The same things were measured in two ways. Each way mixes the same 12 hidden numbers, adds some noise and spreads widely along 6 directions of its own, which tell nothing about the thing.
(in the rows, 128 means zero)
Some things both ways: the first way, then the second way.
[ 94 148 109 130  90 112 146 132 112 131 134 127  98 127 142 144 126 112
 104 117 171 126 141 147 108 153 124 143 107]
[161  90 132 146 115 124 166 130 113 112 104 120 149 130 128  99 167  67
  91 122 171 179 174 138  88]

[176  65 117  88  94 171 153 158  90 119  95 108 113  86 158 143 147 113
 123 110 190 125 109 129 108 159  77 122 143]
[161 130 122 121 110 142 129 109 114 117 119  96 126 135 109 101 144 122
 103 138 154 137 146 155 137]

[161 104  99 187 131 135 105 105 141 103  95 109 137  91 131 129 137 117
 132  94 149  93 158 107 151 103 108 139 144]
[121 118 123 144 173 151 160 143 106 139 123 114 139 134 136 113 145 102
 109 116 131 148 100 155 137]

[127 145 135 131  90 146 130 125 101 140 129 139  87 103 111 144 180 107
 122 143 159 124 188 163 133 116  89 127 162]
[136 205 125 148 136 152  84 133 130 148 153  63 130 140 137 118 100 145
 150 130  53 105  81  83 184]

[164 113 142 112 101 140 128 128 122 133  88 149 126 110 153 136 158 132
 101 163 176 104 154 146 106 148  96 149 112]
[107 140 109  99  59 156 164 134 119 119 172 103 134 173  61  72 143 121
  92 126 133 116 132 124 116]

[154 118 109 139 103  78 114 134 164 129 144 156 116 137 132 120 169 120
 102 134 140 117 170 153 137 109 122 141 106]
[115 143 129 128 171 155 178 157 141 128 112 136 118 130 107 133 146 103
  91  97 113 146 110 142 152]

[172 119 131 106 112 117 124 126 145 124 129 135 111 126 125 108 115 140
 117 131 160 110 148 143 116 135 135 134  87]
[154 110 150 149 179 131 152 161 147 109 106 124 124 108 143 132 105 109
 132 131 125 104 102 132 138]

[ 75 161 120 136 172 128 116 111 118 130 172 130 127 171  85 114 173 121
 120 118  99  77 186 175 183 186 148 112 110]
[118 152 115 141 120 139 136 120  85 149 156 102 164 115 118 136 137 109
 126 126 102 164 114 123 140]

[ 69 155  97 101  80  90 150 183 159 144 165 155 104 165 139 116 143 116
 111 140 132 122 122 136 132 164 133 145 129]
[111 170 130 109 159  95  70  96 115 160 109 165 111  94 112 162 150 156
 186 133 135 123 159 137 138]

[202 122 153 164 182 123  94 137 183 125  67 139 164 134 151 109 162 128
 108 135  96  76 167  97 163 143 108 162 126]
[117  73  91 122  53 113 156 113 145 116 153 147 120 146 119 114 135 149
 123 141 143 106 147 132  88]

[148 143 126 136  95 142 144 139 109 134 128 125 109 103 144 154 140  89
 118 130 139 105 173 146 151 154 111 145 149]
[116 143 125 130 162 175  74 132 134 136 104 191 124 128 141 141 105 154
 133 135  91 110  81  92 131]

[ 89 115 116  94 100 130 133 175 110 131 128 170  91 144 153 100 159 121
  92 123 116 147  93 130  85 153 109 128 150]
[ 99 108 107 110  90 116 140 124 132 139 145 125 124 155 134 119 135 145
 122 124 128 117 125 154 119]

[144 100 140 100 118 159 122 161 126 159 100 125 139  99 115 103 157  84
 137 102 112 128 103 112 124 148 106 139 144]
[164 108 158 123  74 130 131 102 145 107 106  93 104 157 140  87 133  82
  93 146 173 143 207 126 110]

[135 127 151 127 125 140 108 106 128 139  81 124 122 104 123 112 156 135
 119 119 166 101 154 126 133 137 106 131 124]
[113 135 122 115 138 147 124 135 134 103 139 135 130 140 108 113 134 122
 131 114 141 134 141  85 115]

[146 111 100 149 116 162 139 150 127 118  91  99 153 102 131 148 156 134
 137 126 163 104 138 107 146 130  93 153 140]
[162 124 142 148 140 102  80 111 150 111  81 115 108 115 129 119 102 116
 116 124 136 130 151 106 133]

[ 86 152  96 136  84 135 159 129 115 128 137 128  71  93 117 141 139 115
 118 139 186 123 149 147 119 153 127 132 154]
[121 150  96  97 165 178 115 140 134 120 127 205 111 103 107 154 137 192
 144 112 127 126  84 123 128]

[163 123 145 120  94 138 121 111 131 123 109  99 121 109 127 130 121 125
 132 102 188  90 165 124 147 149  97 131 121]
[130 142 112 104 141 157 112 110  89 103 158 120 124 114 109 120 136 143
 157 149 125 105 129 135 141]

[130 168 131 152 111 152 129 125 102 117 148 108  78 118 104 146 117 115
 137 111 137 102 205 158 156 118 135 136 130]
[118 138 127 114 163 159 118 156 120 125 129 151 135 122 163 152 103 152
 142 124  93 117  72 137 154]

[112 145 117 152  95 167 157 197 141 118  84 119  96 108 145 162 178  81
 134 144 144 141 147 114 107 123  79 157 181]
[145 142 119 135 118 127 114 139 134 138 136 102 127 130 149 119 112 153
 140 133 106 105  90 145 145]

[191 150 165  83 110 159 135 162 120 138 148 131 109 140 122 122 110 131
 142 139 110 103 183 152 151 131 127 136 114]
[156 120 154 152  98 108 151 132 130 138 134  62 141 140 162 120  97 108
 133 159 121 108 125 150 147]

[141 116  82 164 103  73  98 102 130 127 143 171 125 114 135  99 124 140
  77 109 133 125 111 117 109 121 131 154 131]
[120 141 131 143 123 137  87 108 134 139 149  89 102 148 135 103  95 147
 107 140  83  62  90 123 150]

[113 133 104 156 122 121 121 103 111 118 124 122  98 106 120 121 119 144
 103 101 159 110 148 136 137 135 148 143 109]
[160  64 109 169 129 152 174 143 114 105 141  86 138 140 163  99 126 114
  75 122 129 128  88 137 107]

[ 93 126 126 132 121 134 112 121  98 139 103 126 108 118 119 121 162 133
 105 105 167 122 140 143 122 132 114 140 110]
[125 134 128 129 150 151 107 137 123  97 130 111 124 150 133 112 107 123
 117 115 108 120 114  83 132]

[185  90 118 168 164  93  71  51 124 125 104 146 135  94 122  84 128 156
  79  97 151  78 147 131 151 146 147 143  96]
[155 113 100 162 115 138  70 107 151 101 135 111 104 138 145 101 101 151
 128 143  88  67 110  82 122]

[143 127 120 125 140 147 124 123  83 125 146 107 113 128  98 121 115 139
 118  88 143 116 137 145 129 148 130 134 105]
[160 138 140  91  46 137 122  96 106  98 148  64 117 140 106 102 109 135
  90 150 144 110 162 159 144]

[129 167 102 141 136 106 110  93 100 133 176 154 112 141 103  96  80 174
 100 123 133  94 141 142 132 146 164 145 110]
[133  68 145 125  89 134 156 140 174  94  93 143 124 154 125  98 108  79
  46 103 170 167 153 123  90]

[175 155 144 145 127 148 119 100 115 132 110 123 111  93 126 118  91 118
 125 115 139  93 157 114 139 149 128 145 149]
[154  70 117 144  96 123 131 123 140 120 121 165 132 123 168 126 130 129
 151 153 159 135 146 119  76]

[151 120 125 122 114  92 102 106 130 146 138 158 108 123 117  96 139 134
  89 122 161 102 145 146 133 153 128 144 112]
[124 135 110 116 151 155 108 128 142 109 120 181 104 111 120 147 127 161
 150 122 120 119 124  92 123]

[ 98 174 104 118  62 157 160  84  67  95 188  94  70 110 116 148  51 147
 145  89 190 121 157 142 107 139 133  90 137]
[130 120 124 103 117 151 116 120 107 105 139 115 128 123 122 103 107 119
 122 148 121 105 122 176 145]

Other things, the second way, with their names:
<220>: [127 105  89  98 102 180 129 105 117 113 125 151  95 158 109  98 152 149
  91 134 137 118 122 159 127]
<93>: [108 137 122 133 201 126 114 132 117 142 112 179 115  94 143 185 126 162
 167 124 101 111  95 120 144]
<200>: [ 89 131 140 110 139 119 154 130 131 153 118 141 112 158 140 152 139 135
 138 120 132 134 137 133 142]
<438>: [116 111 131 161 105 136 141 127 127 151 146 119 153 147 127 103 127 107
  85 135 110 115 106 122 102]
<119>: [109 113  93 112 171 127 118 107  66 136 120 180 110 106 141 178 146 177
 190 156 121 113 112 159 144]
<424>: [119 103 103 130 145 115 159 138 118 118 124 120 136 129 154 135 160 112
 143 106 140 168 145 150 132]
<68>: [120 179 157  88 142 128 109 131 133 148 110 126 109 133 130 148 117 142
 163 136 126 122 136 154 176]
<397>: [168  48 111 172 105 115 166 126 115 100 120 135 128 104 156 129 123  92
 126 155 144 140 138 125  92]
<134>: [ 90  63  99 114  75 107 142  96 119 137 147 136 123 143 150 124 140 143
 111 123 161 141 142 171  93]
<203>: [113 149 132 133 164 139 222 160  91 162 156 107 170 121 103 141 179 112
 109 100 150 179 100 153 128]
<82>: [111 127 128 148 152 138 132 145 100 152 160 117 152 136 164 139 111 161
 150 143  89  82  62 115 127]
<387>: [ 98 133 114  76  93 149 151 109  88 125 158 137 117 144 104 132 146 139
 153 152 140 129 154 148 141]
<14>: [132  86 106 173 161 117 130 125 122 126 113 184 125  84 142 170 117 129
 165 143 112 123 109  87 106]
<211>: [151 132 124 134 140 154 144 140 123 134 136 116 117 114 160 139 120 148
 141 153  97  93  85 173 162]
<223>: [135 113 144 116 145 116  91 130 153  87 126 148 108 107 138 156  84 177
 142 127 120  70 123 100 119]
<145>: [104 152 138 131 164 102 135 140 109 148 119 124 133 111 138 161 130 107
 159 122  98 143 128 151 166]
<26>: [179 130 167 180 161 108 114 121 131 135  88  75 120 110 148 128  93  97
 100 139 116 120 119 124 155]
<369>: [121 159 133 140 198 131  88 133 133 141 110 152 148 106 140 143 151 123
 160 104 124 155 127 114 131]
<280>: [183 138 160 181 166 130 121 137 104 140 128 104 146  88 168 135 117 114
 156 176  94  79 107 127 129]
<177>: [ 92 112 130 112  99 104 147 128 126 138 127 135 140 159 111 101 155  81
 134 128 155 153 180 136 105]
<99>: [130 140 115 111  95 143 153 114 120 129 154 129 116 108  88 134 136 147
 118 131 138 126 128 142 131]
<315>: [135 138 133 111 123 112 145 107 113 130 133 146 131 103 100 152 172 143
 150 137 169 136 182 133 105]
<380>: [139  70 134 165 111  86  90 105 141 122 132 161 128  97 183 162  89 154
 170 160 120  92 137  85  81]
<403>: [134  93 135 151 177 126 115 124 141 121  90 174 113 112 159 156 118 126
 147 132 141 136 129 103 116]
<370>: [149 119 120 104  47 140 137  99 111 122 132  67 111 182 120  77 134 125
  89 149 149 127 152 159 137]
<97>: [153 155  85 111  59 138 120 103 121 134 160  90 119 141  97  86 168 150
 136 147 125 109 143 170 139]
<174>: [123 133 129  97  84 172 131 113 144 112 145 150 114 125  92 111 126 131
  99 139 138 115 143 141 121]
<330>: [123 118 119  94  20 124 113  84 144 115 158 114 112 130  83 108 115 143
  71 131 135 117 165 155 119]
<358>: [128 131 148 179 156 113 118 132 140 157 115 108 139 123 162 144 111 107
 131 124  93 133 110  92 135]
<2>: [131 130 102 121  86 151 184 139 108 129 158  90 135 158  92  93 145 113
 105 130 142 144 112 137 135]
<28>: [116 154 118 128 110 126 139 121 124 135 151  82 160 138  81  99 153 108
  95  98 140 165 138 129 126]
<238>: [165 109  61 128  53 129 133 107  90 117 175  81 120 151 164 119 144 195
 179 175 102  91 114 140 140]
<215>: [153  91 128 124  79 159 152 144 122  89 145 111 137 152 133  90 101 120
  99 161 123  90 111 136 116]
<392>: [112 134 132 121 101 154 143 122 116 133 143  94 154 163 103  91 143 103
  72 115 135 155 133 130 124]

Some of these things the first way, each followed by its name:
[ 48 195  92 158 112 127 155 107 131 124 161 120  53 109  96 138 118 122
 140 141 169 106 190 165 150 135 175 116 133]
<97>
[157 115 131 138 148 129 103 166 147 146 104 145 137 127 138 105 172 114
 128 116  76 120 145 117 155  88 118 146 136]
<200>
[174 107 130 128 152 102  92 110  96 132 116 166 145 134 151  80 126 133
  61  83  96 138  71  97  80 176 104 140 137]
<380>
[155 166 161 121  90 142 122 149 162 135 110 132 139 145 147 134 126 127
 140 149 128  74 197 121 167 126 108 156 126]
<177>
[196 162 152 140  81 146 144 132 149 123 117 132 142 112 153 163 122 121
 120 170 124  72 223 145 182 148 129 173 113]
<438>
[149 123 123 165 168 121  98  98  84 130 105 126  73 103 128 114 137 124
 100  83 150 118 159 146 131 108 122 124 133]
<238>
[167 119 105 147  91 119 134 151 129 113 127  98 128 122 166 156 122 116
 132  91 155 101 168 116 165 109  95 144 132]
<119>
[108 112 111 141 157 139 115 110  97 127 112 134 122 114 132 110 163 128
 103 103 124 118 123 136 126 155 125 115 131]
<392>
[123 119  80 171 124  85 115 115 128 120 135 141 116 120 139 118 148 125
  97  95 135 137 124 122 113 114 120 132 132]
<93>
[132 121 128 116 116 130 138 142 129 131 112 141 102 120 133 130 171 123
 107 141 146 125 155 158 122 141 120 130 111]
<203>
[196 123 132  97  46 122 133 109 105 131 157 155 106  99 133 125  97 114
 104 131 175 119 131 131  96 166  92 140 152]
<174>
[171 154 119 119  75 119 123 129  98 136 177 141  76 118 113 125  84 130
 133 115 154 126 166 145 121  82 118 134 147]
<68>
[ 71 182 140 165 162 160 143 163 158 136  85 110 115 126 125 138 179  92
 139 129  75 123 175 127 156 133 145 138 134]
<82>
[ 67 145  82 144  98  70 142 183 166 144 143 143  99 152 154 124 149  94
 101 117 138 120 124 124 143 148 132 161 135]
<220>
[157  80 105 116 126 132 118 167  95 136 107 139 115 115 155 114 143 112
 105 100 144 128  93 121 107 130  94 149 143]
<370>
[149 101  92  89  90 158 162 139  75 121 160 118 119 101 126 137 127 146
 129 119 157 133 122 156 117 140 125 116 114]
<26>
[108 150 111 164 116 103 100 111 122 116 136 126  81 135 127 116 129 143
 114  87 161 115 167 124 135  94 110 125 141]
<424>
